There are 4 nested groupings, the coarsest first. Each group lies inside one group of the grouping before and may be the whole of it. The rows also spread widely along 12 directions, which tell nothing about the answers.
(in the rows, 128 means zero)
Known rows, each followed by its group in each grouping:
[158  87 142 117 127 108 125 146 108 151 121  93 121  67 164 119 140 156
 110 101 108 102 144 109 153 121 112 132 110 149 140 108 138 141 137 136
 128 107 114 123 120]
Fak k_998 sez k_972
[106 156 137 139 113 173 217 107 122 148 135 114 133 170 178 157 127 121
 124 158 132 153 145 194 114 118 127  96 152 182 121 135 138 108 183 139
 126  54  81  82 137]
Fak k_861 rig k_33
[119 110 107 106 150 136 125 143 126 122 100 152 109 105 132 129 131  97
 126 127 119 134 131 111 129 140 133 168 127  93 121  97 136 131 108 141
 108 140 136 123 112]
Vabeb k_806 nada k_761
[ 92  84 116 152 107 152 115 145 110 165  89 102 122 119 127 140 138 121
  80 176  98 115 111 153 119 175  83 167 138 115 159 116 140 111 124 158
 139 123 125 159 156]
Vabeb k_614 Niki k_900
[134 132 165  75  90 114 186 111 159 127 115 130 116  76 129  80 108 150
 166 116  84 102  80 133 182 112 139  81  74 143 129 158 115 105 137 170
 111 151  77 109  59]
Fak k_998 ribem k_720
[162 100 168 123 155 102 156 106 137 101 119 185 141 104 133 129 151 113
 169  67  89 103  80  66 186  95 149 116 180 104 142  94  85 133  99 101
 153 176 147 123  74]
Fak k_998 ribem k_346
[134 159 105 105  83 144 137 114 136 140 115 113 155 105 124  87 111 126
 115 129 108 109 117 134 147 127 125 109  86 144 108 159 128 111 122 170
 105 128 107 154  87]
Vabeb k_806 kela k_731
[ 94  95 130 123 117 147 146  97 130 134  80 132 133 149 118 121 146 115
 123 165  96 107  93 134 151 159 110 129 140 114 138 122 107 111 124 132
 138 160 103 137 118]
Fak k_998 sez k_250
[160 124 156 133 158  79 122 106 129 143 109 110 155 149 117  89 142 141
 166 130 151 113 122 142 155 103 143  80 116 151 135 154 130 144 130 105
 166 130  87 101 108]
Fak k_998 lun k_934
[143 131 139 122 145 152 141 134 131 123 108 122 138 129 129 130 127 136
 130 129 138 139  99 120 124 110 123 123 123 112 115 109 136 123 145 137
 114 122 136 114 141]
Vabeb k_806 kela k_829
[132 119  81 156 194 130  83 130 120 123  88 143 122 172  94 124 141  75
 116 117 165 118 163 156 105 147 132 188 150 101 114 106 163 137  94 117
 148 125 156 163 139]
Vabeb k_614 Paz k_507
[155 145 110 112 165 142  90  91 134 123  91 136 183 173  97  95 134 119
 138 130 161 133 118  88 133 112 149 112 124 103 102 106 140 150 127  97
 124 141 125 114 124]
Vabeb k_614 Niki k_691
[146 145  84 149 141 156 103 106 139 153 114 166 165 147 139 126 126  91
  83  90 160 128 143 110 124 121 140 161 151 111 125  99 158 144  97 121
 134 122 169 142 126]
Fak k_861 Subi k_45
[132 114 120 134 165  96 128 173 106 112 105 131  89 117 120 126 134  86
 170 111 157 147 148 159 121 114 136 141 140 126 120 142 124 135  97 144
 142 123 122 140 114]
Fak k_861 rig k_33
[154 129 116 150 125 124 106 134 111 149 118 130 168 123 155 125 153 121
 110 129 128 125 126 100 140 114 115 133 144 132 117 121 125 133 104 122
 141 129 141 144 129]
Vabeb k_806 kela k_731
[135 114 137 128 138 108 118 163 111 136 104 142 133 115 145 125 148 107
 163 143 151 168 104  93 131  96 133 105 141 114 129 133 104 141  95 126
 138 151 117 107 129]
Fak k_998 sez k_250
[155 148 111 145 153 136 151  97 121 125 132 191 171 161 187 147 169  83
 134 100 137 139 150  88 147  91 153 128 195 142  96  96 115 140 100  87
 144 121 139 116 104]
Fak k_998 lun k_934
[156 106 157 177 191 102 101 169 151 165 109 141 106 123 123 140 114 135
 123  98 194 148  97 157 109 100 127 159 132  90 174 110 186 145 111 130
 169 123 179 100 178]
Fak k_861 rig k_33
[146  97 114 140 163 132 123  97 127 136 106 188 154 139 183 147 178 102
 106 107 114 113 137  68 161 124 128 173 182 111 112  58 129 143  94  81
 145 151 154 121 121]
Fak k_998 ribem k_346
[119 121 161 113 162 114 159 112 188 117  86 161  88 134  70  94 102 129
 168 122 118  98  56 187 150 137 136 141  94  85 142 138 158  92 119 160
 140 171 128 123 102]
Vabeb k_614 Paz k_507
[150 164 114 123 123 110 153 124 151 131 135 208 140 111 167 115 135  83
 156  93 113 128 122 112 162  94 158 133 143 131 100 134 130 117  70 139
 132 146 134 128  66]
Vabeb k_614 Niki k_691
[142 154 139 161 140 132 148 136 120 140 135 123 147 148 117 137 114 105
 143 116 146 144 122 163 112 102 144  99 160 142 152 150 132 126 133 138
 153  89 126 122 124]
Vabeb k_614 Niki k_691
[140 127 136 136 163 109 115 204 107 132 112 124 104 111 132 131 127 108
 168 142 178 187 119 133  95  90 134 124 126 112 125 136 138 136 110 147
 130 114 128 105 155]
Vabeb k_614 Paz k_507
[155 149 163 152 118 133 169 115 130 147 122  89 154 155 150 116 134 161
 133 141 145 122 110 173 136  96 112  77 122 182 121 157 137 113 166 136
 151  91 100 121 143]
Fak k_998 lun k_934
[118  92 148 133 147 144 139 146 124 117  87 132 111 128 118 141 139 119
 139 136 129 138  82 121 128 127 111 137 149  95 140 107 113 120 123 137
 135 152 142 134 147]
Fak k_998 sez k_250
[148 127 139 115 142 114 146 120 125 134 114 128 137 127 149 113 138 131
 150 123 139 134 130 125 148 104 136 106 124 144 113 124 131 137 136 121
 132 117 101  97 112]
Fak k_861 rig k_33
[134 127 129 149 132 137 118  89 145 169 108 112 167 152 113 113 123 142
  93 141 126  99 108 150 136 142 121 126 119 123 154 128 156 126 140 126
 148 120 125 120 134]
Vabeb k_806 kela k_731
[126 122 124 112  89 163 133 132 114 172 125 127 168  88 178 139 130 136
  87 153 102 152 109  65 133 123 120 117 131 119 144  97 123 137 140 137
 100 112 119  90 130]
Vabeb k_806 nada k_761
[104 104 137  78 136 167 146 106 138 129  89 102 122 117 101 116 108 146
 118 157 105 124 100 124 129 157 127 127  93  95 143  96 140 125 177 144
  91 125  98  87 124]
Vabeb k_806 nada k_761
[141 112 129 129 131 111 110 154 125 146  95 133 128 113 151 111 149 127
 136 142 146 139 110 111 141 112 113 131 113 123 114 129 132 131  98 135
 136 153 124 129 137]
Fak k_998 sez k_250

New rows, each followed by its group in each grouping:
[109 106 142 122 137 162 154 127 134 128  89 128 117 138 130 138 132 127
 125 153 130 141  92 133 125 132 114 135 133 106 134 104 131 117 144 140
 121 136 123 113 148]
Fak k_998 ribem k_720
[ 92 156 115 128 105 168 187 117 132 129 109 160 134 164 156 140 135  84
 142 167 130 160 111 154 121 120 133 110 154 139 109 144 110 102 121 149
 122 124 101 120 117]
Fak k_998 lun k_934
[143 108 147 139 169  86 133 125 137 126  91 159 120 152 140 114 163 119
 171 135 145 125 108 141 159 112 124 133 138 124 105 126 130 126 100 108
 163 161 120 116 122]
Fak k_861 rig k_33
[107 115 110 128 104 101 140 139 125 152 105 157 114 106 155 114 143  90
 138 144 109 126 129 145 154 138 125 140 130 136 126 151 118 118  80 152
 142 148 101 137  88]
Fak k_861 rig k_33
[124 129 110 116 125 164 143 135 122 132 113 142 137 116 160 142 137 112
 110 138 118 145 122 104 125 125 121 148 135 113 108  97 131 122 126 140
 102 121 136 121 131]
Vabeb k_806 kela k_731
[103  97 157 130 155 124 170 126 135 121  90 153 102 149 130 142 143 113
 164 153 122 139  88 153 141 132 123 130 154 107 136 116 117 113 128 127
 146 149 111 100 129]
Fak k_861 rig k_33
[121 149 107 116 102 169 166 151 104 145 133 114 132 108 183 144 123 108
 112 138 139 168 158 131 106 107 132 114 131 159 118 127 131 129 145 158
  98  72 101 108 128]
Fak k_998 lun k_934
[159  94 145 150 151  93 113 140  97 128 108  79 129 115 109 109 143 135
 138 104 129  97 142 144 144 120 117 116 135 153 144 140 118 140 129 125
 163 116 113 158 119]
Fak k_998 ribem k_346
[127 154 129 120  83 152 185 148 135 170 145 128 121  83 197 134 110 129
 108 127 122 149 135 150 127 103 130 113 106 168 133 141 151 114 140 176
 108  80 101  97 115]
Fak k_998 ribem k_720
[164 160 145 142  99 110 147 127 130 162 141 107 159 111 143 102 112 142
 134 102 141 127 119 147 147  87 136  73 115 174 139 171 132 130 133 148
 146  94 106 120 102]
Fak k_861 rig k_33
[133  90 162 154 140  73 127 164 115 162 114 155 125 108 172 136 168 125
 160 163 113 143  96 117 153 113 115 129 153 124 144 127 121 126  91 120
 169 151 112  99 131]
Vabeb k_614 Niki k_900
[122 113 125 142 156 137 151 107 148 148 129 178 128 120 146 154 127  98
 107 100 101 112 123 131 139 138 145 169 164  96 161  88 148 125 111 125
 139 126 151 104 106]
Vabeb k_806 kela k_731
[115 107 141 158 156 116 138 146 138 155 102 143 104 140 133 141 128 113
 134 140 154 144 108 173 119 128 122 147 141 112 156 127 152 125 115 138
 158 126 132 107 149]
Fak k_861 rig k_33
[132 109 122 105 141 135 144 140 114 125 108 126 113 106 152 127 134 118
 133 119 130 136 147 122 134 124 130 139 124 129 114 103 135 135 135 136
 112 113 113 111 118]
Fak k_861 Subi k_45
[131 123 140  87 166  92 149  97 121 102 105 142 135 147 104  94 146 105
 205 139 110 122 131 125 161 121 166  90 131 129 108 134 103 134 126 105
 134 144  63  89  66]
Vabeb k_614 Niki k_900
[194 138 140 135 122 153 121 158  96 125 137 101 177  91 170 139 144 155
 106  90 133 141 115  56 132  73 110 109 146 141 101  94 115 141 144 127
 109  98 164 142 147]
Vabeb k_806 kela k_829
[140 128 132 105 146 114 143 106 152 128  94 157 127 136 146  97 145 127
 153 133 135 119 114 126 162 115 134 127 103 128  94 123 142 123 114 124
 129 158 105 108 104]
Fak k_998 ribem k_720
[114 139 110  88  66 165 124 104 147 170  98 118 169  98 138  91 113 149
  89 169  99 123  84  95 148 142 114 113  72 115 124 130 135 117 133 163
  90 147 101 116 111]
Vabeb k_806 kela k_731
[153 169  89 121 149 143 135  40 162 104 103 155 168 183  79  78 122  91
 124  71 131  63 144 155 161 132 158 128 129 140  98 139 139 122 111 121
 139 140 132 180  60]
Fak k_998 lun k_934
[125 102 170 127 123 123 162 135 114 144 109 117 135 123 152 135 142 144
 153 157 121 148  91 122 143 113 120  90 142 133 144 123 109 126 151 126
 141 125  94  84 135]
Fak k_861 Subi k_45
[117 130 141 103 123 128 138 165  89 135  98  87 141 139 152 119 149 136
 174 216 155 193 113 119 111 104 119  71 106 140  95 150 105 132 152 134
 108 116  60  73 153]
Vabeb k_806 kela k_829
[145 112 162 149 137  97 141 133 174 152 105 211 123 107 160 128 142 125
 144 104 124 125  47 105 173 101 123 151 145  89 140 110 137 114  73 131
 160 191 170 116 118]
Fak k_861 rig k_33
[140 112 145 161 106  92 130 175 102 176 133  99 126  88 161 125 137 135
 126 145 115 129 127 156 132 116 109 116 128 163 155 159 134 120 116 155
 157  97 104 130 130]
Vabeb k_614 Paz k_507
[121 115 161 143 141 114 137 177 126 142 105  94  97 116  97 124 106 133
 157 152 146 147  92 187 107 120 118 113 111 120 163 159 144 115 139 169
 146 112 112 118 148]
Vabeb k_614 Niki k_691
[156  95 133 136 158 109  59 150 137 139  77 105 132 103  71  89 114 139
 117 104 164 112  86 110 130 124 118 143  97  80 159 124 148 148 102 142
 144 165 162 161 144]
Fak k_998 lun k_934
[162  99 151 126 150  71  92 164 137 148  98 162 130  87 157 105 158 140
 152 135 133 135  82  76 164 102 117 143 109  96 118 115 135 137  79 122
 144 185 144 111 127]
Vabeb k_806 nada k_761
[103 109 125 115  97 100 157 153 109 157 128 141 111  76 167 127 136  97
 147 152  77 132 138 138 150 137 134 125 132 145 145 147 113 119 102 159
 131 120  75 110  79]
Vabeb k_614 Niki k_691
[122 107 125 154 132 138 116 131 120 155 104 132 144 134 124 135 137 114
 105 143 117 123 105 126 126 140 114 144 155 110 154 113 132 123 114 131
 148 129 138 138 140]
Vabeb k_614 Paz k_507
[108 124 121 129 150 134 107 111 169 185  83 168 143 162 144 115 132 127
 115 190 158 151  92 134 124 138 128 151 102  87 134 107 186 129 113 122
 136 151 117  67 159]
Vabeb k_614 Niki k_691
[146 132  92 131 115 116 104 143  98 142 115 152 163 116 177 119 168  93
 127 138 120 138 151  82 147 112 124 136 149 143  88 123 114 137  80 121
 130 133 119 148 106]
Vabeb k_614 Niki k_691
[132 123 106 147 119 136 108 135 108 151 105 126 155 135 144 125 147 103
 110 138 142 137 132 111 126 122 118 127 147 132 127 129 119 137 102 128
 141 128 128 146 134]
Fak k_998 sez k_250
[135  97 132 105 189 123 116 118 124  85  74 116 112 146  75 106 140 121
 157 126 130 105 117 133 139 144 126 147 119  95 107 104 127 129 136 119
 125 154 127 140 118]
Vabeb k_806 nada k_761
[133 147 139 124 142 105 146  70 165 150 106 142 153 170 106  84 124 130
 153 143 123  95 111 177 160 131 147 101 104 141 128 155 155 116 132 122
 155 135  84 101  90]
Vabeb k_614 Niki k_691
[116  94 158 124 138 125 154 152 115 144  98 114 110 124 160 137 150 140
 147 172 133 154 106 135 129 119 111 115 127 129 132 120 125 124 142 132
 134 126  95  87 154]
Fak k_998 sez k_250
[ 98 156 116 118 101 195 173 118 110 147 124 115 164 153 154 152 122 111
 115 180 128 176 121 125 100 122 134  91 146 134 125 122 115 121 167 141
  97  84  92  82 139]
Vabeb k_806 kela k_829
[155 125 154 124 164 117 111 119 163 113  87 144 133 131  61  94 104 131
 159  86 159 121  57 120 146 104 141 115 116  78 146 127 133 133 114 134
 142 172 159 134 116]
Fak k_861 rig k_33
